The first 7 rows are patterns. Each new row is the sum of 2 different patterns, raised or lowered, with some noise. Before adding, each is slid sideways (what falls off one end comes back at the other) and multiplied by a number that may be negative. Names go in the order of the patterns.
Known rows, each followed by the names of its patterns:
-151,-116,15,226,-236,-65,-129,27,261,-52,100,119,128,-221,-225,-282,67,177,-197,-61,222,-256,181,8,278,-241,-246,-111,102,-139,96,118,-76,-84,127,-207,-58,10
A
29,90,-187,53,268,103,-167,15,135,-57,189,-120,84,131,-184,100,209,105,23,-165,-232,168,111,51,-119,-63,-14,-7,233,154,109,197,-7,277,202,-250,-259,-168
B
272,-178,135,-18,-103,282,-110,-127,-71,97,-247,-268,20,-80,-56,-18,-130,-139,154,85,-160,243,273,-232,183,203,-38,-173,85,281,-181,-239,-65,253,-127,-193,31,109
H
267,177,106,91,43,208,184,195,104,-99,186,74,4,-7,-137,-63,-36,-126,-25,-47,-268,-62,161,159,-45,13,-129,286,-120,-231,156,14,-171,83,92,-205,268,-23
X
206,-45,-41,-271,16,279,-187,3,271,-10,89,120,60,-130,22,128,-234,77,121,153,-26,-110,-61,249,255,-169,-51,128,283,19,155,-92,72,-45,96,237,172,-101
S
105,124,-43,57,59,266,-186,69,125,-177,-226,-161,136,235,-136,164,-187,176,146,-211,-184,211,-263,79,285,-116,-154,148,17,-146,244,262,-225,106,-33,-14,219,-81
T
195,154,101,28,-117,-217,230,-21,1,-141,137,-265,233,-50,-30,-188,44,-85,115,-11,-232,-116,36,-155,-51,64,68,3,-88,-195,8,-277,78,183,135,-29,-238,239
W

New rows, each followed by the names of its patterns:
115,132,220,173,151,52,137,91,264,-76,-195,229,-62,-145,31,341,183,114,148,130,229,-35,42,353,-22,38,-201,334,146,188,93,22,98,113,158,90,146,347
A H
-121,49,179,-59,368,341,-6,284,477,-179,230,320,-10,-46,243,570,-169,-36,-7,379,287,5,290,332,472,-161,87,-87,141,537,-83,27,339,2,124,-22,444,-91
A H
-29,-425,33,17,-231,-171,-160,-289,-230,-150,-123,-445,109,-171,-262,65,68,-71,-397,-158,-30,-193,-42,-447,-236,-87,-106,-392,151,-54,-190,-125,-170,-138,-151,-220,-148,-468
A T
-179,-512,-68,212,-343,-11,174,19,-291,-32,54,9,-266,-223,-22,-231,-180,141,-82,-198,-38,78,-197,-271,172,307,184,-365,-479,271,-121,42,-452,-178,40,248,-278,251
S T
-66,-331,-429,-50,-124,-391,-163,-234,-105,-18,-177,-119,-249,-192,-192,-17,-249,-200,-62,-16,-188,-357,-165,-231,-373,-269,-252,-285,-383,-161,-96,-184,-99,-231,-348,-138,-251,-275
X S
277,137,320,203,614,313,76,356,696,149,291,395,56,226,96,331,330,58,397,13,45,-180,158,622,-100,207,523,243,482,430,352,274,304,421,306,401,229,244
X S
161,48,46,216,164,83,87,105,-79,-46,235,126,108,217,-80,34,-21,21,222,-81,-25,-147,112,31,72,261,85,175,33,26,76,122,65,-16,25,270,160,36
T W
83,278,-103,-10,86,-49,154,221,289,27,83,69,239,22,269,-213,182,152,283,62,156,-54,207,400,182,200,380,76,109,131,113,178,363,241,302,-57,-79,125
H W
135,-52,-208,48,-233,-160,-50,-107,130,258,-264,-51,-46,197,-35,-111,-34,-163,-200,-66,-141,-62,-293,-143,136,174,136,-71,-133,155,42,-335,-136,81,-16,-22,32,-125
A B
-88,-159,311,176,31,202,161,-32,-276,256,96,48,-144,11,-83,180,-12,77,-250,137,46,161,-17,-47,36,47,-63,2,97,180,92,-106,-179,109,-322,-22,302,75
H W
4,106,163,-58,-294,139,-219,-32,-369,-174,234,-95,-189,267,-140,-172,70,33,-255,-86,70,-391,-180,139,-33,-90,-173,-264,137,22,-306,-98,-26,63,-228,114,-194,-114
S T
-52,25,215,34,120,110,317,-63,447,-146,-82,133,140,91,299,51,45,259,2,65,230,370,-33,81,466,195,309,224,32,139,144,162,-175,12,107,142,-88,-47
X S
-177,-101,53,-230,-47,-307,39,95,-374,-277,-1,-324,61,73,-159,-190,75,-214,-359,-49,105,-207,-104,-179,-44,-43,-103,-21,109,-259,-173,-113,135,-340,-32,20,-281,-329
A T
122,-11,48,-205,-195,-38,41,122,32,-176,-38,-261,-22,-339,-94,27,-218,-279,188,-149,-62,-159,-46,-270,-41,-38,-390,-95,11,-90,-159,-140,-149,92,28,-326,-167,-168
S W
-8,-354,1,-366,-131,-412,65,-3,-176,-290,-32,-309,-289,-80,-91,-223,-24,-202,-155,-191,-41,-75,-237,-17,-208,28,-92,-252,-90,-202,-257,-325,99,-1,42,-267,-209,-157
A W
-218,-121,91,246,-80,38,-39,278,-193,-283,-50,10,-74,-62,-3,-49,30,59,176,244,-68,-68,-56,192,10,173,124,-138,71,84,-124,-44,-129,-149,-129,-82,111,-173
A X
210,370,-71,339,40,4,131,220,97,-30,217,201,-35,359,172,152,77,149,137,274,-223,48,477,380,84,-231,378,252,412,238,253,27,-150,278,244,18,98,337
S W
108,309,11,162,275,227,63,5,101,319,370,-9,233,162,217,69,238,145,57,-10,103,233,214,107,330,-20,110,-78,205,239,108,4,308,140,271,180,167,-14
S W
179,42,-284,223,221,-312,315,103,172,-1,124,228,-95,-18,77,296,-6,-197,151,105,167,-138,-39,-61,-118,78,-107,-156,-279,-9,-62,-81,-57,-29,-177,201,-200,-315
H X
-324,64,128,-319,-185,15,37,77,-261,32,-139,115,-198,-370,289,82,158,-91,-506,197,-77,200,-284,30,384,109,-194,294,-101,-201,186,10,-223,107,-95,-483,-99,81
H T
-66,56,-165,240,98,54,78,-56,80,269,244,-27,91,341,-93,150,159,-98,-137,70,134,-118,-165,-212,142,53,18,-10,100,105,126,45,-146,108,226,-183,1,34
H X
480,246,264,355,315,72,192,286,92,284,51,263,430,159,292,401,134,68,409,-124,333,124,199,156,35,352,197,206,181,178,292,-25,336,250,257,284,407,139
X W
335,-57,20,167,-280,123,-166,-129,48,-31,-23,-267,134,-105,-116,242,164,128,-90,-149,196,-93,260,-44,-101,237,351,-138,234,-86,-201,169,232,-221,101,257,-242,-177
X T
-127,-432,-242,-115,-264,-483,-553,-377,23,-193,-311,-263,66,-133,-406,-29,-195,-668,-326,-392,-516,-250,-305,-403,-101,239,-148,-343,-440,-26,-159,-391,-518,-301,-68,-268,-278,-634
B S
344,-41,371,-5,106,-67,20,410,44,139,352,36,73,298,202,11,66,191,-118,179,344,300,141,101,48,482,435,-178,-75,141,363,137,137,57,280,107,103,321
B S
-333,-197,-205,8,78,-268,15,-124,-50,-119,-128,302,-344,-190,-54,-296,-204,-92,-74,36,-269,114,-216,73,28,-443,-379,24,-452,-21,-27,-332,-68,226,35,-255,60,274
B T
115,279,-17,162,7,-67,225,-125,19,102,193,-128,-230,176,83,98,96,-23,-90,75,205,-77,250,183,-32,104,278,38,-72,35,255,-92,-50,31,149,-63,-34,18
H W
-14,374,258,50,302,264,145,382,316,72,-81,447,181,268,192,-7,237,75,8,57,313,433,524,148,-1,279,328,61,514,86,193,-125,332,487,276,70,249,152
A W
167,132,-75,82,-66,353,-122,-246,-186,-380,-309,-162,-102,144,-32,121,-431,58,127,-318,-108,-17,-265,78,13,-149,-94,87,-82,-383,-57,263,-204,14,-207,-159,69,-166
B T
-379,-171,-398,-259,53,32,-184,-128,-327,-138,-402,-373,-123,-244,-238,-131,-213,-259,-59,-235,-348,-94,-195,-489,-238,-179,-29,-121,-367,-305,-84,-10,-298,-236,-111,-171,-297,-186
B S
9,79,418,121,-157,143,46,-46,72,-148,291,327,-255,-167,355,70,-99,5,-189,-56,-89,-129,35,-80,-141,-249,17,-279,42,189,165,-12,-157,243,196,-87,146,93
X S
-188,195,452,112,207,220,-61,113,226,-13,19,-207,78,123,-80,243,-93,-199,26,94,104,-49,154,-17,-26,382,132,176,262,33,225,327,142,-16,-27,137,-32,357
X T
-54,-495,-295,-23,-197,-317,-292,-148,-361,-370,-119,3,-243,-197,-224,4,44,-514,-361,-387,-291,-50,-451,-277,-133,-132,-493,-405,-143,-339,-124,-345,-265,-248,-299,-138,-188,-56
B H
365,209,292,330,271,153,191,476,130,26,259,232,353,436,137,153,351,398,265,448,434,40,316,388,183,201,186,308,334,312,354,434,192,299,290,239,400,274
B H
163,-44,-74,102,77,-32,-214,37,70,27,-120,106,271,-211,-94,80,-38,-154,220,-152,-1,-217,-68,-145,-76,-23,-208,-185,-157,-10,8,-149,-96,28,112,103,61,76
A X
-28,-33,326,-2,147,-85,54,34,355,-127,123,143,-279,101,107,26,-236,348,-2,37,76,-54,-156,253,-155,215,108,-204,-41,95,112,-163,170,221,-116,-273,-265,163
T W
96,84,51,142,-7,328,-177,-185,-210,73,12,-1,39,16,-4,-59,-90,38,49,186,-60,35,-55,-113,-125,217,228,140,-121,-289,293,257,189,15,-14,-79,-151,348
B W
29,393,-3,199,245,414,255,2,305,177,56,367,112,185,251,360,372,262,476,298,220,227,501,410,241,28,158,390,434,30,178,406,107,326,352,292,169,254
X S
24,115,-198,-22,304,-122,-189,55,-137,40,401,-175,-43,-40,28,146,-26,-27,-135,-142,-104,-305,158,-254,-236,363,425,304,-73,-187,292,-98,-82,-146,102,170,18,-38
B T
211,3,-227,193,122,-31,134,358,46,78,48,48,173,65,181,-2,-63,178,-97,27,18,-42,-10,-74,-9,-135,-56,270,92,198,-242,206,240,-144,-166,3,-37,-16
H T
171,-8,148,278,195,53,293,340,111,-50,234,230,189,-24,-77,430,229,274,253,-24,338,221,99,48,431,363,97,248,140,262,240,229,180,91,182,-24,6,422
B H
-16,-97,-286,58,162,-238,-169,-279,95,-247,17,-144,-274,-6,111,-81,-119,23,71,9,7,-94,1,14,-37,-256,-150,74,-190,-277,203,-253,-345,-137,32,-34,-416,-90
H W
179,274,424,-10,290,450,139,-11,127,360,346,230,269,132,392,212,122,194,398,29,168,256,226,173,321,169,83,361,401,193,369,258,290,334,313,394,215,58
B T
246,64,145,-135,374,435,-109,71,308,228,86,367,-134,186,-99,40,200,141,34,81,-37,-59,-120,190,158,-70,124,267,184,213,218,252,31,167,364,6,54,61
X S
392,155,344,-123,319,426,446,18,187,182,-81,208,227,275,382,532,-34,-149,543,179,50,404,-102,229,-119,319,417,250,72,126,249,74,163,398,254,458,119,-4
A T
-97,18,125,121,-76,18,-10,60,155,-56,24,-34,9,-185,-152,33,41,-32,130,-88,-154,1,36,45,18,27,-165,21,72,18,-11,-64,123,-105,-57,-107,231,-167
H W
-199,185,-126,-6,53,-197,-189,44,-94,-149,201,21,122,-6,-131,57,-189,160,221,175,41,-230,275,195,118,68,-61,-148,-211,122,-62,-18,-268,77,-150,267,-86,-28
X W
130,-29,320,373,252,345,397,86,170,497,-37,6,-84,-62,253,-119,39,255,414,173,367,192,-83,469,66,15,461,-213,205,59,431,357,73,-190,349,147,77,65
A B
-183,-115,-69,-149,-303,-184,22,-205,-44,-150,-194,-250,-157,54,-176,-244,-110,-57,-66,-164,-286,-269,-155,-225,-59,-239,-202,77,-176,-283,-154,-38,-293,-181,-210,-150,-116,-258
B H
-282,45,-222,14,73,-24,63,91,-81,-18,72,244,-153,22,-13,-171,-281,-235,76,51,-247,50,-342,70,29,-443,-302,200,-245,-12,183,-250,-102,-11,-176,-153,167,85
X T
-83,-232,-41,294,-195,-96,112,184,243,-139,100,121,62,197,-103,-47,90,108,-114,-223,83,-65,-3,133,-4,-179,236,74,-93,95,270,-16,78,178,109,-154,141,324
H S
-19,-51,-14,339,135,200,-84,73,40,107,342,277,64,293,34,222,50,-113,58,-156,68,273,-57,145,312,167,-125,80,213,-106,241,50,212,143,-146,96,335,291
B S
-469,-166,31,-517,-324,-351,-201,-472,-332,-201,-367,-77,-284,-401,-451,-34,-44,-302,-220,-162,-304,-1,-114,-451,-383,-248,96,-442,-391,-338,-170,-455,-298,-344,-92,58,-170,-115
H S
-153,37,-179,163,-83,-280,116,37,-112,-16,97,-60,125,-26,144,92,82,45,-83,58,142,-7,-51,1,-8,-79,-8,1,-155,-182,3,-37,-33,-170,-192,3,64,42
H X
-163,-150,-99,-128,-245,-277,-27,-56,-228,-9,-179,-220,-103,-145,-159,-33,-194,-93,-221,-161,-469,-302,84,-362,-161,5,-275,-115,-126,-201,-258,-210,-128,-459,-70,-165,-164,-135
S T
-108,-212,-125,-362,-285,-66,-149,-284,-246,-137,-176,-111,-206,-253,-68,57,-301,-22,-88,-262,-296,-49,-73,-247,-265,-60,24,-357,-179,-106,-210,28,-271,-151,-185,-133,-22,-272
H S
158,-78,420,425,-183,140,631,196,183,399,111,259,146,212,188,213,127,268,188,298,415,288,350,37,310,387,523,244,146,-12,166,6,302,172,186,384,629,355
B S
56,-249,146,259,441,-108,155,18,155,548,-162,-65,86,360,-163,-90,54,35,-14,123,123,48,144,339,-115,292,183,-116,464,165,44,111,166,398,3,-117,-82,339
H S
